There are 4 nested groupings, the coarsest first. Each group lies inside one group of the grouping before and may be the whole of it. The rows also spread widely along 11 directions, which tell nothing about the answers.
Known rows, each followed by its group in each grouping:
0.57 2.62 -0.08 0.13 1.53 -0.33 2.59 1.37 -0.29 0.45 -0.91 0.93 -1.39 0.20 1.89 1.34 -1.97 -0.31 -2.15 -3.30 0.81 2.30 4.18 0.66 -3.17 -1.79 -1.57 -3.09 -3.46 -1.32 -0.85
z_484 z_142 sib kurud
1.60 0.10 -0.30 -0.19 0.79 0.95 0.08 -1.26 0.55 2.28 -1.17 -1.63 -1.27 0.05 -2.43 -0.79 0.26 -1.09 -0.98 1.65 0.04 -1.27 -2.81 -2.36 0.04 -0.22 -0.69 0.19 1.55 1.40 0.76
z_484 z_924 mib dotal
0.69 0.18 -0.52 -1.15 2.44 -1.54 3.12 0.35 -0.26 1.79 3.16 1.62 0.70 -0.05 3.13 1.27 -2.43 -1.01 -2.30 1.05 2.09 -1.24 2.73 -0.27 -1.12 0.17 -0.27 -2.43 0.14 0.15 1.02
z_114 z_802 regi logog
0.23 -0.19 -1.87 0.47 -0.57 -0.34 -0.06 -0.50 -1.26 -2.92 -1.47 -0.18 -1.94 -0.86 2.21 0.78 -1.90 -0.36 -0.12 0.54 0.20 -0.67 2.31 0.87 -0.87 -0.08 0.02 -0.25 -2.24 -1.68 -2.46
z_484 z_875 Fugu kivo
0.71 -0.33 -1.23 -0.54 -0.16 -0.67 -0.40 -0.84 0.12 -1.52 -0.17 1.16 -1.89 -1.05 1.40 -0.13 0.09 -0.50 -0.21 0.52 0.81 -0.36 -1.12 2.45 -0.81 0.63 0.62 0.02 1.63 -0.08 0.57
z_484 z_875 Veti depo
1.17 1.07 -0.67 -1.45 -0.96 -0.46 4.18 -0.57 -0.59 -1.13 -1.19 -0.43 -3.45 1.03 -1.39 -2.57 -2.17 -3.51 3.18 0.05 -0.75 -3.74 -3.36 -1.24 -3.37 0.48 0.36 -0.53 1.40 2.47 3.80
z_114 z_369 rila mika
1.23 -1.19 0.74 -0.22 1.10 1.34 2.00 -1.31 -0.87 1.59 -0.79 -0.57 -0.79 1.25 -2.01 -0.29 2.74 -0.89 -0.66 0.07 0.21 1.11 -3.53 0.42 -0.82 -0.46 -0.76 0.64 2.13 -0.43 2.80
z_484 z_875 sar bep
2.05 1.15 0.26 0.09 0.42 -1.48 2.41 2.05 -1.44 -2.70 2.68 1.89 -0.16 -3.05 0.88 0.46 -1.99 -2.18 0.53 -0.15 0.60 0.35 3.02 0.88 -0.90 1.25 0.30 -1.29 -1.19 0.59 2.21
z_114 z_369 rila sus
1.36 0.46 -0.32 1.82 -2.55 2.20 -0.13 1.22 -2.35 -3.89 0.30 0.03 -0.20 -2.76 -1.63 -0.43 0.67 -1.51 3.21 0.21 -2.85 2.12 2.08 0.76 -1.31 0.37 0.09 1.61 -1.00 -0.86 -0.12
z_484 z_875 Fugu Ner
-0.16 2.33 0.25 -1.07 2.40 0.88 0.38 -0.42 2.37 3.70 0.97 0.19 -0.64 1.89 -0.51 1.28 1.60 -0.28 -1.93 -0.93 1.47 0.15 0.00 -1.58 0.14 -0.58 -1.23 -1.37 0.23 0.31 -0.14
z_114 z_802 Gizo pitaz
1.21 -0.88 -0.27 1.16 -2.20 1.15 1.17 0.09 -0.16 -3.34 -3.52 -1.92 -1.18 -0.94 -1.55 -0.03 0.40 -1.35 1.57 -2.87 -1.98 3.79 -1.57 -0.31 -4.96 -0.09 -0.65 1.68 1.39 -0.42 0.85
z_114 z_749 Bebuz Benu
-0.06 0.57 -0.67 -0.06 1.20 1.31 1.02 0.42 1.20 2.08 2.80 1.72 1.47 -0.28 0.43 1.27 1.71 0.00 -1.06 0.27 1.04 0.92 2.02 -0.69 0.06 -0.15 -0.64 -0.42 1.15 -0.86 0.10
z_114 z_749 Bebuz famu
-0.60 1.22 2.95 -0.49 2.29 -1.06 -1.65 0.30 -0.16 2.37 1.41 -1.09 0.51 0.87 1.83 2.00 0.45 1.03 -1.67 -0.30 1.41 1.96 2.62 1.38 0.79 -0.25 -0.49 -1.19 -3.19 -0.85 -0.56
z_484 z_924 mib vof
-0.38 1.95 2.83 -0.39 0.61 2.02 0.72 0.48 -0.79 1.93 0.14 -1.81 -0.78 2.52 -2.24 0.61 2.73 -0.60 2.01 -0.89 -0.90 1.06 0.30 -1.04 0.15 -0.78 -0.83 -0.19 -3.20 -0.87 0.55
z_114 z_802 Gizo Zore
0.22 4.75 0.67 -0.38 0.33 -0.47 1.55 1.90 0.25 -1.26 0.48 1.81 -2.81 0.44 0.32 0.61 0.25 -1.61 0.60 -3.87 0.06 0.77 3.14 1.62 -1.26 -0.67 -0.53 -1.24 -3.05 0.04 0.82
z_484 z_875 Veti depo
1.19 -3.33 2.23 -0.73 1.72 -1.22 3.84 -1.12 -5.18 1.64 0.35 -2.38 -0.84 2.31 1.00 -0.80 -1.60 -1.16 0.07 3.68 0.74 -3.12 -0.14 -0.42 0.50 -0.30 0.19 -1.07 -2.52 -0.96 2.28
z_484 z_875 Veti depo
1.71 2.38 -0.07 0.98 -0.32 0.15 -1.41 1.86 0.72 -1.59 3.82 1.27 1.04 -4.22 -1.23 0.56 -0.25 -1.72 0.88 0.96 -0.12 0.59 2.87 -1.06 1.22 1.93 0.34 0.16 0.38 1.86 0.55
z_114 z_369 rila sus
2.09 2.51 -0.04 -0.20 2.08 -1.13 1.59 0.89 1.08 0.30 1.15 0.67 -1.00 -1.43 -1.23 0.98 -0.55 -2.05 -2.24 -1.27 1.85 -0.17 1.00 -2.07 0.60 0.76 -0.90 -1.17 -0.26 1.85 1.60
z_114 z_369 rila sus
-2.11 -1.30 0.17 -0.82 -0.55 -0.42 -0.83 -1.46 0.39 0.07 0.35 -0.02 0.62 1.52 4.34 0.34 -0.23 0.87 1.22 -0.74 0.23 2.95 -0.30 4.46 -4.67 -0.35 0.51 -0.36 1.92 -1.42 -0.06
z_484 z_875 Fugu Ner
-0.87 0.50 -0.48 -1.25 0.11 0.67 0.84 -1.55 0.80 1.72 -1.69 -0.30 -2.17 2.32 0.91 -0.68 0.20 0.04 0.46 -0.81 0.44 -0.04 -2.66 1.64 -3.44 -0.96 -0.26 -1.11 1.18 -0.33 0.72
z_484 z_142 sib kurud
-0.05 2.78 1.26 -1.09 2.83 0.97 -1.42 0.45 1.16 4.22 1.38 -0.39 -0.22 0.78 0.27 1.32 0.41 0.87 -1.61 0.97 1.29 -0.44 2.87 -1.35 1.94 -0.93 -1.07 -2.97 -3.63 -0.96 -2.52
z_114 z_802 Gizo pitaz
0.29 1.05 -1.32 1.21 -1.61 1.66 -2.20 0.14 0.45 -1.10 1.48 0.51 -0.08 -2.09 -0.49 -0.09 0.65 -0.69 1.53 1.06 -1.28 0.48 1.95 -0.19 -0.13 0.54 0.33 1.05 0.88 0.11 -1.53
z_484 z_875 Veti depo
2.05 -1.24 -0.10 -0.42 -0.50 1.68 0.06 -0.68 -1.49 -0.84 -1.43 -0.60 -1.27 -2.02 -1.86 -1.55 0.73 -0.50 1.94 2.46 -0.64 -0.10 -2.75 0.68 -0.47 0.38 0.09 -0.58 0.15 -1.06 0.98
z_114 z_369 rila mika
1.63 1.76 1.61 0.00 1.68 1.26 -1.01 0.46 1.03 3.97 2.17 -0.20 1.05 -0.87 -1.56 -0.57 1.04 -0.36 -1.06 0.49 -0.14 1.75 0.27 -0.76 -0.28 -0.36 -0.82 -1.16 1.67 1.40 1.37
z_484 z_875 Veti depo
-0.62 1.80 -0.63 0.31 -0.14 1.77 4.44 0.38 -1.16 -1.90 0.10 2.61 -2.15 2.58 -0.58 1.42 3.88 -1.52 1.11 -3.81 0.05 1.68 1.06 2.15 -1.56 -1.07 -0.92 1.13 -1.20 -2.62 1.87
z_484 z_875 Fugu kivo
0.50 0.82 1.04 -1.84 1.75 -0.53 4.84 0.41 -2.01 0.40 1.14 1.31 -2.17 2.24 0.63 0.33 0.36 -1.72 0.51 -0.12 1.15 -2.04 -0.06 1.19 -0.39 -0.29 -0.11 -1.51 -2.02 -0.80 2.95
z_114 z_802 Gizo pitaz
1.59 2.09 2.30 -0.17 1.18 0.59 -2.93 0.30 0.26 3.43 -0.46 -3.30 -0.33 -1.23 -1.84 -1.07 -1.68 0.26 -0.52 1.66 -0.55 0.12 0.08 -1.90 0.28 -0.28 -0.70 -2.00 -1.65 1.96 -0.72
z_484 z_142 sib kurud
-1.55 3.61 2.54 -1.68 1.39 -1.30 -2.35 0.30 2.49 3.90 1.54 -2.72 -0.53 2.24 0.66 -0.01 -1.56 -0.32 0.75 0.27 0.63 -2.30 1.31 -2.32 0.64 0.27 0.16 -1.28 -1.70 2.71 -0.61
z_114 z_749 Bebuz Benu

New rows. What belongs after each?
-0.95 3.38 -0.10 -0.09 1.01 -0.12 -1.54 -0.13 2.62 1.84 0.83 -0.47 -0.36 1.03 1.21 1.00 -0.66 -0.29 -1.03 -1.89 0.63 0.80 2.34 -0.82 -1.28 -0.44 -0.82 -0.75 -0.08 1.12 -1.50
z_484 z_875 Fugu kivo
-0.53 -0.35 0.59 -1.42 0.96 -0.36 -0.55 -0.22 0.26 2.35 1.70 -0.28 0.77 0.08 2.62 -0.23 -1.36 0.70 0.41 2.39 0.89 -0.89 1.00 0.80 -0.76 -0.02 0.46 -1.95 -0.17 -0.47 -0.30
z_114 z_749 Bebuz famu
-0.83 1.75 -1.38 -0.60 1.43 -2.68 0.33 -0.84 3.29 -0.07 1.08 1.20 -0.98 0.78 2.92 1.72 -1.15 -1.30 -3.04 -2.76 2.40 0.22 0.15 0.76 -2.03 0.67 0.00 0.19 3.36 2.36 0.84
z_484 z_875 sar bep
0.99 -0.84 1.89 -1.51 2.08 -0.71 1.63 -0.19 -2.64 1.28 0.03 0.01 -1.36 0.58 1.20 -0.02 0.10 0.18 -0.62 2.12 1.39 -0.97 -0.50 2.71 0.98 -0.48 0.09 -1.91 -2.89 -1.79 1.53
z_484 z_924 mib dotal
0.34 -1.04 -1.60 -2.00 1.06 0.31 2.98 -1.46 0.65 0.82 -0.59 2.43 -1.79 0.80 1.69 -0.49 0.90 -0.33 -0.04 -0.08 1.95 0.16 -3.35 3.20 -3.08 -0.38 -0.13 -2.13 2.25 -1.85 2.27
z_114 z_369 rila sus
-1.58 -1.66 -3.08 0.22 -0.28 0.70 2.69 -1.50 0.68 -0.61 2.06 2.58 0.43 1.15 2.17 1.66 1.48 -0.81 0.10 0.04 1.65 0.07 0.78 0.39 -1.90 0.33 0.00 0.66 2.44 -2.03 -0.08
z_114 z_369 rila sus
1.51 0.32 -0.88 -0.02 1.32 -1.07 1.73 0.15 -0.05 -0.41 0.88 1.33 -0.10 -1.28 2.19 0.58 -1.87 -0.99 -2.06 -0.58 1.13 1.18 1.39 1.24 -2.38 0.02 -0.46 -1.17 1.40 0.25 1.11
z_484 z_875 Fugu kivo
-0.56 0.97 0.71 -0.23 1.69 0.30 -3.51 -0.03 2.94 4.02 1.66 -1.34 2.43 -0.78 1.78 1.33 -0.66 1.62 -2.14 0.64 1.15 2.14 2.65 -1.38 -0.47 -0.32 -0.79 -1.77 0.38 0.12 -2.67
z_114 z_749 Bebuz famu
1.19 -1.76 0.94 -0.69 -0.37 1.50 1.51 -0.91 -1.48 -0.81 -3.10 -1.46 -1.72 0.63 -0.68 -0.45 1.13 -0.27 1.48 -0.58 -0.98 2.48 -3.38 1.99 -3.75 -0.71 -0.53 -0.59 0.08 -1.90 1.40
z_114 z_802 Gizo pitaz
1.18 1.40 0.61 -0.45 1.15 -1.89 0.91 -0.65 0.02 -0.42 -1.18 -1.44 -3.02 1.02 -0.86 0.20 -0.24 -1.93 -1.57 -1.37 1.23 -1.42 -1.47 -0.95 0.28 0.43 -0.26 0.41 -0.04 2.09 1.77
z_484 z_875 Veti depo
-0.24 -2.17 -1.93 -0.43 0.31 -2.58 1.95 -2.43 0.65 -2.14 -1.84 -0.19 -1.54 1.23 3.17 1.17 -1.10 -1.11 -2.51 -2.15 2.01 1.07 -2.74 1.94 -3.98 0.45 -0.02 1.14 4.01 0.40 1.50
z_484 z_875 Fugu Ner
1.73 2.83 0.91 -0.85 0.01 0.48 2.23 -0.05 -0.33 -0.60 -3.84 -1.48 -4.90 1.53 -3.65 -1.06 0.86 -2.38 0.80 -2.40 -0.77 -1.13 -3.53 -0.81 -1.24 -0.53 -0.96 0.26 -1.51 1.20 2.52
z_484 z_924 mib vof
0.07 -1.75 -1.49 1.55 0.57 0.13 0.88 -1.38 -0.96 -0.97 0.81 -0.52 0.45 0.38 0.46 2.26 1.10 -0.80 -2.17 0.57 1.11 0.26 1.45 -1.60 0.80 0.52 -0.54 2.19 0.88 -0.92 -0.84
z_484 z_875 Fugu kivo
-1.32 0.38 -2.46 1.10 -0.13 1.23 -4.62 -1.73 4.51 0.60 0.33 0.67 0.91 -1.19 0.67 2.62 3.22 1.33 -2.61 -0.99 1.28 3.56 -0.31 0.36 -0.16 0.48 -0.43 2.08 4.00 -0.43 -3.03
z_484 z_924 mib dotal
-0.39 0.34 -0.91 1.41 -2.43 0.57 -1.38 0.00 -0.28 -4.53 0.56 0.69 -0.97 -1.57 -0.59 1.37 2.28 -1.15 1.91 -0.74 -0.96 1.39 0.38 1.51 -0.14 1.57 0.79 3.56 0.71 -0.25 0.03
z_484 z_924 mib vof
1.09 -1.34 0.25 -0.73 1.63 0.30 1.07 -1.00 0.26 1.06 1.30 0.63 0.21 -0.04 -0.12 0.93 2.09 -0.43 -1.52 0.83 1.42 1.02 -2.40 0.79 -0.28 0.67 -0.24 0.02 2.91 -0.21 2.20
z_114 z_802 Gizo pitaz
0.42 -0.25 3.65 0.70 -0.62 0.42 -0.18 1.61 -2.16 -1.35 1.68 -1.54 1.43 -0.73 -0.96 0.66 1.83 -0.50 2.57 -0.31 -1.26 3.18 1.24 1.26 -0.46 0.90 0.37 1.31 -1.36 -0.51 2.09
z_114 z_749 Bebuz Benu
1.66 1.06 0.04 -1.46 1.53 0.92 0.89 -0.55 0.55 1.18 -1.12 0.54 -2.38 -0.24 -2.03 -0.58 1.95 -0.66 -0.33 0.18 1.34 -0.31 -3.25 0.61 0.47 -0.05 -0.64 -1.51 -0.03 -0.44 1.81
z_114 z_369 rila sus
0.46 -3.09 0.52 -0.80 1.32 1.02 0.14 -1.92 -1.75 3.38 0.54 -1.01 0.43 0.77 0.59 -0.54 0.65 0.74 -0.37 4.54 0.66 -1.15 -1.93 0.52 0.50 -0.14 -0.03 -0.51 0.59 -1.62 0.40
z_484 z_924 mib vof
-0.26 0.17 -1.88 0.26 -1.92 1.51 -2.18 -0.76 1.45 -0.45 0.60 -0.90 0.36 -1.61 0.46 -0.35 -1.34 -0.54 2.15 1.98 -1.52 -0.37 0.41 -1.29 -2.40 0.70 0.55 0.46 2.08 0.78 -1.98
z_114 z_802 regi logog
0.75 0.36 -1.43 0.88 -0.74 2.54 -0.69 -0.33 1.39 0.00 -0.27 -0.25 0.18 -1.22 -1.35 0.56 1.08 -0.56 0.36 -0.12 -1.12 2.09 0.10 -1.57 -2.14 -0.12 -0.78 0.42 1.78 -0.39 -1.36
z_114 z_802 Gizo pitaz
1.23 -3.35 -0.10 0.98 -0.41 1.41 -1.32 -1.58 -0.63 0.15 -0.77 -1.40 1.17 -1.66 -0.68 0.14 1.55 0.42 -0.49 2.10 -0.48 2.85 -2.71 0.83 -1.51 0.36 -0.08 1.41 3.25 -0.94 0.45
z_484 z_924 mib dotal
1.06 -1.15 2.35 -0.39 -0.18 1.75 1.20 -0.40 -4.30 1.04 -1.66 -2.70 -1.73 1.08 -1.69 -1.70 0.16 -0.03 2.69 2.88 -1.42 -1.17 -1.32 0.56 -0.17 -0.93 -0.07 -1.11 -3.76 -1.72 0.83
z_484 z_142 sib kurud
0.00 2.49 2.64 -2.51 1.56 -0.76 -2.78 0.63 2.32 2.50 0.87 -0.11 -0.56 -0.44 1.08 -0.49 0.49 0.98 0.42 -0.22 0.99 1.21 -1.52 3.04 -0.56 0.36 0.40 -2.15 0.17 0.83 1.45
z_114 z_749 Bebuz Benu
1.22 0.60 1.80 -0.42 -0.45 2.67 0.72 0.64 -1.10 0.70 0.02 -0.72 -0.49 -0.19 -3.30 -1.15 3.08 -0.57 2.75 0.65 -1.52 0.97 -1.80 0.13 -0.17 -0.23 -0.33 0.35 -0.26 -0.66 2.26
z_114 z_749 Bebuz famu
-0.41 1.86 -2.16 0.36 -0.16 1.84 -2.98 -0.93 3.10 1.53 1.14 1.14 -0.42 -0.73 -0.30 0.36 2.06 0.21 -0.57 0.32 0.29 0.47 0.39 -0.36 0.31 0.08 -0.23 0.39 2.44 0.19 -2.06
z_484 z_875 Veti depo
1.16 2.26 0.85 -0.70 1.57 -2.07 2.89 1.12 -0.38 -2.15 -0.27 1.85 -2.55 -0.11 0.78 1.65 0.56 -1.58 -1.80 -3.57 1.67 1.51 0.41 2.88 -0.95 0.10 -0.44 -0.45 -1.39 0.06 2.95
z_484 z_924 mib dotal
1.02 4.89 -0.06 -1.70 0.54 0.12 -4.13 1.09 3.63 0.37 0.40 0.85 -2.15 -2.87 -1.18 -0.62 0.50 0.00 0.14 0.09 0.57 -1.11 -0.63 0.48 1.99 0.90 0.22 -1.24 -0.07 2.11 -0.50
z_114 z_749 Bebuz famu
0.17 1.26 0.01 -0.17 -1.24 0.89 -1.88 0.30 0.11 -1.16 2.06 0.94 0.02 -1.94 0.19 -0.87 0.62 -0.55 2.52 1.14 -1.09 0.69 0.04 2.47 -0.72 0.89 0.83 0.53 1.37 0.54 0.67
z_484 z_875 Fugu Ner
